There are 3 ways to turn a row about zero (a turn may also mirror it). The second row of each pair is the first, turned, with some noise. The first 27 pairs use one turn. New pairs use 3 turns, one after the other, and a turn may come again.
(in the rows, 128 means zero)
Some pairs, each with its turns in order after it:
[ 98 112 140 126 159 131 147 115]
[114 132 115 141 139 167 144 144]	meb

[114 131 132 135 130 122 127 110]
[139 138 139 139 127 128 128 146]	bup

[131 106 123 112 159 132  93 117]
[132 116 120 177 112 138 123 132]	meb

[135 135 122 110 123 124 208 128]
[114 135  89  64 118 144 151 141]	meb

[131 119 128  86 105  99 151 141]
[151 143 126 144 134  82 132 155]	fere

[144 130 190 137  48 121 100  48]
[181  44 165  98 181 133  78 146]	meb

[122 127 117 143 125 127 101 137]
[140 111 124 131 149 130 124 141]	bup

[ 48 130 107 101 135 119 150 137]
[143 107 143 170 193 105 114 108]	fere

[149 132 151 115 122  94  94 160]
[146 108 172 136 100 115 150 108]	meb

[152 149 121 206  92 157 137 146]
[136 152 124 103 186  83 113  76]	meb

[168 125 139 130 108 154  75 118]
[121 107 126  82  72 125 130 116]	fere

[125 136 131 117 113 136 129 123]
[122 113 132 125 129 115 131 137]	fere

[129 126 195 114 139 121 128 119]
[154 121 167 110 119 143 112 169]	fere

[ 96 121 148 113  84 133 118 133]
[133 119 128 102 105 150 148 166]	bup

[119 112 109 138 134  93 148  76]
[148 135 111 114 123 185  96 133]	meb

[ 64 111 197 138 128 116 205 149]
[119 144 138  84 181 182 212 163]	meb

[150 118 108 128 142 135 149 130]
[119 142 100 151 114 137 122 133]	fere

[ 84 120 177 121 136 119 133 141]
[168 118 142 120  89 119 162 134]	bup

[128 125 129 115 135 108 129  89]
[137 163 149 125 128 124 116 134]	bup

[154 116 101 117 105 119 131 125]
[123 146 109 138 105  99 142 126]	fere

[203 131 164 117 132 111 166 109]
[ 98 175 105 109 101  70 105  99]	bup

[120 145 150 123 109 143 179 116]
[115 109 138 154 139 132 148 175]	fere

[118 138 139 179 164 150 110 112]
[155 100 138 177 128 103 101 138]	bup

[118 110 194 157 131 123 128 155]
[177 121 144  97 142 170 144 154]	fere

[152 140 208 104 130 118 131 131]
[153 147 100  98  67  93 121 121]	bup

[126 177 123 162 135 118 119  89]
[101 125 146 116 146 148  76 103]	meb

[203 123 103  93 178 121 128 153]
[118 140 109 105 154 115  96  42]	bup

New pairs, each followed by its turns in order:
[113 134 108 118 160 188  76  96]
[144 188 142 128 108 189 148  99]	bup meb fere

[107 105 118 123 125 120 132  86]
[121 165 151 130 141 132 153 116]	meb meb fere

[199 134 128 156 127 124 103 154]
[112  94 134  90 136 135  66 121]	meb meb bup

[125 117 186 208 171 134 103 168]
[204 183 147 177 132  91 119 153]	fere fere meb

[139 147 140  98 139 116 121 126]
[146 130 141 113 120 110 129 105]	bup meb fere

[127 131 160 157  85 156 150  94]
[141 118  91 122 158 139  76 154]	meb fere bup

[128 170  89 124 162 126 139 137]
[177  99  95 114 108 128 136 120]	meb meb bup

[142 165 132 208 167 140 132 132]
[150  80 193 107 163 114 118 146]	fere fere bup

[114 125 139  84 123 135 134 136]
[111 133 122 134 152 116 133  91]	meb fere bup

[148 124 154 130 162  93 122 114]
[148 124 142  88 126 155 146 109]	fere fere bup

[130  84 133 129 177 172 148 102]
[140 145  95 179 162 167 112 136]	meb meb bup

[143 161 142 117  53 143 137 149]
[109 126 116  58 119  81 134 142]	fere meb meb

[116  89  80 128 199 125 167 152]
[111 138  53 194 149 115 140 150]	bup meb meb

[115 125 139 133 145 122 118 135]
[130 120 124 107 127 140 124 143]	fere fere bup

[125 118 135 126 141  48 196 153]
[ 68 174 169 132 162 135 172  93]	bup fere meb

[143 131 112 119 208 129  48 154]
[121  76 190 196  93 145 101 116]	bup bup meb

[130 125 117 130 146 148 137 116]
[122 131 121 136 137 150 105 133]	meb fere meb

[177  84 124 162 130 115 103 117]
[115  83 110 118 175 111 138  99]	fere bup fere

[114 138 176 149 131  96 146 104]
[173 130 124 165 147  91 132 120]	meb fere meb

[158 171 108 120 120 126 128 126]
[129 166 153 128 124 150  99 122]	fere fere fere

[145 161 121 156  95  94 133 125]
[ 96 126 159 105 139 124  94 148]	bup meb meb

[123 130 136 111 100  93  99 139]
[143 119 114 131 179 146 136 134]	bup fere bup

[125  80 113 126 130 163  88 111]
[114 130 111  69 129 123  92 131]	bup fere bup

[138 134 106 172 120  71 116 120]
[112 152 163 161 146 142 175 130]	fere fere meb

[112 155 169 144 176 164  85 154]
[148  79 145 102  63 105  99 124]	fere bup fere

[ 72 122 139  71 114 135 136 103]
[ 91 141  79 123  83 133  88 112]	fere fere bup

[ 98 208 200 174 132 118 108 118]
[104 178  71 155 197 128 189 122]	meb meb meb

[ 89 125 119  81 122  89 106  60]
[ 97  58 140 102 130 106 186 137]	fere fere meb

[124 162 141  71  95 129 148 141]
[132 162  88 146 138 126  89  88]	fere fere bup

[128 171 135 208 172 208 166 145]
[ 56 154 113  85  74 187  66 147]	bup meb fere

[ 70 128 132 124 128  89 110 123]
[166 105  85 144 115 116 100 125]	meb fere fere

[116 161 110  73 135  48 120 152]
[210 159  96 162 129 116 138 168]	meb fere fere

